All groups share one centre, and each spreads out both ways along 5 directions, with some noise.
In the rows, zero is written as 128.
Known rows, each followed by its group:
[ 77 156 159 125  86 101 102 101 138  71 110 140 148 135 115 181 163] -> L
[ 78 191 182  87  64  95  56 125 138  52 111 118 133  86 123 137 125] -> H
[158  90  41 114 177  66 148 111 101 150 123 143 134 142 122 216 210] -> Q
[ 81 137 158 115 144 140 114 161 170 104 144 140 115 135 147  85 103] -> N
[112  84 132 135 163 155 126 150 149  85 147 151 117 142 144 140  81] -> G
[ 83 106 167 131 115 122  63 130 128  87  92 146 126 129 127 159 138] -> H
[158 161 112 113 101 122 106  94  88  63 151 135 167 157 127 185  91] -> N
[147  74 128 172 101  63 102  93  47 159  51 137 127 140 120 146 144] -> N
[163 122 102 137 110 124 226 135 120 150 145 132 119  99 129 100  69] -> H
[110 112 141 127 135 151  82 127 140  91 133 131 135 138 132 160 105] -> H
[ 94 199 133  79 106 106  82 134 147 116 143 113 124 109 125  89 130] -> H
[118 156  79  90 158 113 107 121 150  81 175 143 155 181 140 169 118] -> Q
[136 142 148 118 117 176  84 119 133  43 152 126 159 134 133 202 101] -> H
[ 67 131 134 115 126  88 121 146 150 109 117 147 111 132 146  96 112] -> N
[135 141  87 142 105 129 126  67 105 105 156 110 151 120  88 195 141] -> U
[ 95  79 102 143 167 124 126 147 141 117 136 157 109 135 146 101  62] -> L
[159 102 214  99 125 140 179 204 133 136  67 158 108  87 178 117 157] -> U
[186 139 149 152 117 148 158 102 106 123 121 143 173 199 130 181 167] -> L
[174 115 175 189 125 185 120  94  95 163  95 100 158 125  96 175 197] -> N
[136 162 149 116  56  75 105  87  79  91 101 119 156 133 114 188 166] -> N
[102  66 107 159 161  89 123 120 121 162  85 142 113 136 118 133 170] -> U
[166  91 149 184 122 156 141  93  93 129 119 133 154 187 123 174 142] -> L
[146 149 179 153 114 221  97 100 150 105 144  85 149  95  96 171 136] -> Q
[165 170 114 116 103 132 134 107  95 166 131  98 140 102 109 122 146] -> G
[137 153 167 117  88 118 124 120 114 112 103 122 141 115 118 165 175] -> U
[105 130 165 141 112 126  95 112 118 139  93  97 138  97 106 157 195] -> Q
[110 132 159 136  92  83 139 110  94 153  76 110 126  76  98 166 220] -> N
[182 138  84 137 122  84 124  82  69 173 108 137 162 210 126 139 145] -> G
[172 174 134 120 102 179 118 117 121 115 166 100 149 110 109 148 118] -> G
[182 124 153 176  97 184 108  79  81 128 124  81 160 109  88 186 137] -> L
[125  99 126 137 139 124 111 113 123 104 129 151 141 176 128 153 124] -> G
[138 160 174 144  78 130 112  84 116  92 117 101 163 126 100 195 183] -> L
[174 106 164 155  90 139 172 127  86 130 101 122 130  93 118 146 120] -> Q
[108 162 137  83 124 115 126 132 156  92 144 129 133 136 133 140 138] -> L
[ 86 105 100 118 152  78  96 130 132 143 108 130 107 131 126 136 175] -> Q
[ 81 111  73 158 146 125  78  85 135 115 175 123 132 158 101 127  78] -> U
[119 134 132 143  93  82 139  97  97 133 100 126 130 102 101 158 169] -> U
[172 169 122 116 124 209 151 138 143 117 194  96 125  70 114 130  86] -> G
[109  93 144 121 157 159 155 166 173  85 148 139 108  92 140 152 118] -> G
[ 66  68 168 139 120 112  52 142 131  57  87 167 118 118 136 153  89] -> H
[ 92  91 135 130 137 105 106 146 136 113 109 147 112 120 137 115 102] -> H
[198 123 165 177  92 184 124  80  71 152 105  94 163 122  93 181 162] -> L
[ 67  83 147 138 156  94  92 164 139 158  66 146 100 143 146  70 141] -> U
[ 55  84 172 164 128 114  81 139 130 162  66 118  99  86 113  88 166] -> Q
[ 80  56  84 175 167  64 115 111 119 168 100 145 105 134 115 119 148] -> U
[129 169 102  88  97  49 140 111 102 102 123 146 155 163 132 182 178] -> Q
[ 94 117 166 101 117  84 169 151 153  98  83 146 120  96 134 186 220] -> G
[144 117 119 127  65  45 127  87  48 138  75 122 141  90  98 209 191] -> N

New rows, each followed by its group:
[138 172 125  92  87  91 129 115 113  97 130 135 155 160 130 188 175] -> Q
[108 147 160 121  78 109 118 132 123  91 117 133 127 101 128 138 114] -> H
[128 165 215 145  65 169 100 110 113 114 107  87 147  86 105 163 186] -> Q
[120 179 166 124 106 182  58  90 152  95 136  82 162 111  98 192 194] -> Q
[197 184 129 130 106 163 202 103 120 144 170  96 159 136 111 163 156] -> H
[ 83 128  93 153 147 130  60 100 146 116 162 119 132 167 115 116  91] -> U
[ 95 113 152 151 104 101  81 106 107 118  91 144 141 171 124 133 147] -> G
[146 133 161 157  85 160  92  80  89 120 117  91 148  96  91 185 159] -> L
[ 97 143 121 108 123 137 102 123 157  62 162 134 128 113 119 159  87] -> L
[134  62  73 142 100  28 124  92  51 144  85 145 121 107 122 161 123] -> N
[128 186 189 133 117 208  98 134 178  77 157 115 159 176 125 130 128] -> N
[125 118 143 135 122 124 116 106 127  96 129 140 149 164 130 178 149] -> G
[ 99 162 167 114  90 113  70 128 126  76 130 163 145 209 156  99  70] -> N
[ 62 112 195 150  89 101  74 105 133  82  74 140 139 151 118 160 170] -> G
[168 128 137 128 117 136 166 110 106 124 115 122 150 109 114 198 195] -> U
[ 67  94 169 130 122 104 130 149 149 115  87 136  97  79 128 129 155] -> G
[184 142 130 114 115 131 167 116 106  98 146 140 150 141 133 180 130] -> Q
[119 126 148 128 120 118 143 136 133  97 128 155 124 144 146  86  58] -> Q
[116 137  95 125 167 122 110 131 140 188 125 112 120 145 119  85 165] -> H
[140 108 147 156 135 175 100 111 124 142 121  92 135  86 104 170 178] -> Q
[ 97  80 108 144 149  97 123 150 131 162 103 143  99 120 137  82 113] -> H
[133  93 116 148 119 103 135 115  99 141 103 126 122  96 122 156 153] -> N
[ 99 170 179 103 141 185 116 153 196  86 159 126 132 145 147 112 126] -> N
[127 116 135 158 137 170  80 112 133  84 152 136 142 170 123 143  81] -> G
[120  95 116 127 158  99 165 135 140 125 112 166 125 148 146 154 152] -> G
[153  67 125 193 138 171 110  84 103 114 141 133 142 147 114 160  74] -> L
[162 165 130 123  82 137 139  69 111  95 149 101 151 115  99 215 160] -> U
[113  75 163 131 118 138  95 124 119  52 127 152 133 113 144 173  81] -> H
[117 141 124 131 130 131 106 116 131 154 123 119 139 138 123 134 181] -> H
[ 96 155 141  95 108  96 136 123 142 108 119 130 118  95 124 144 158] -> N
[ 74 126  97 157 159 135  60  99 146 114 155 121 139 180 115 108 104] -> U
[120 120 137 122 164 177 152 152 167 127 155 109 120  88 130 131 136] -> N
[154  96 112 158 182 194  96 102 135 129 139 121 160 184 121 182 171] -> H
[122 182 166 106  60  91 101  95  96  96 114 127 152 132 116 186 178] -> N
[120 153 154 120  93 138  96 104 130  91 133 103 149  98 108 174 136] -> L
[170  84 167 170 132 178 144 111 108 146 113 100 128  84 110 170 155] -> Q
[149 140 110 127 157 177 111 108 142  96 169 112 153 140 116 188 127] -> Q
[141  87 105 147 143 134 181 133 116 157 139 144 107 116 142  97  87] -> H
[117  64 150 167 135 113 147 137 112 160  94 139  95 109 138  86  98] -> Q
[ 65 131 137 101 130  54 137 153 159 114 105 178 117 169 153 112 144] -> L
[104 146 148 121 114 103 103 122 128 144 102 114 139 131 119 135 179] -> H
[146 122 138 142 151 164 122 118 133 111 127 125 145 157 126 167 159] -> U
[ 93 193 158  93 126 147 132 142 179  81 153 117 130 122 127 131 142] -> N
[154 167 133 118 100 172 120 129 118 148 158  84 123  61 108 105 103] -> G
[136 156 150 108 111 123 126 134 131 118 125 113 138 113 118 150 165] -> L
[171 112 139 163  96 135  93  86  65 116 115 133 167 182 122 168 112] -> N
[ 96 159  72 152 109 123  75  55 118  91 185 104 158 159  80 166 108] -> U
[112 194 135  95 110 118  90 124 138 119 133  99 133 115 113 122 160] -> H
[ 75 130  66 166 138 125  52  50 130 124 163 112 148 178  84 160 144] -> U
[189 146 173 103 121 180 154 151 128  93 138 131 147 125 143 177 136] -> U
[137 170  91  97 129 114 132 121 138  69 176 150 150 181 148 155  93] -> Q
[126 121 196 120 112  98 139 157 123 141  60 140 119  97 145 137 205] -> U
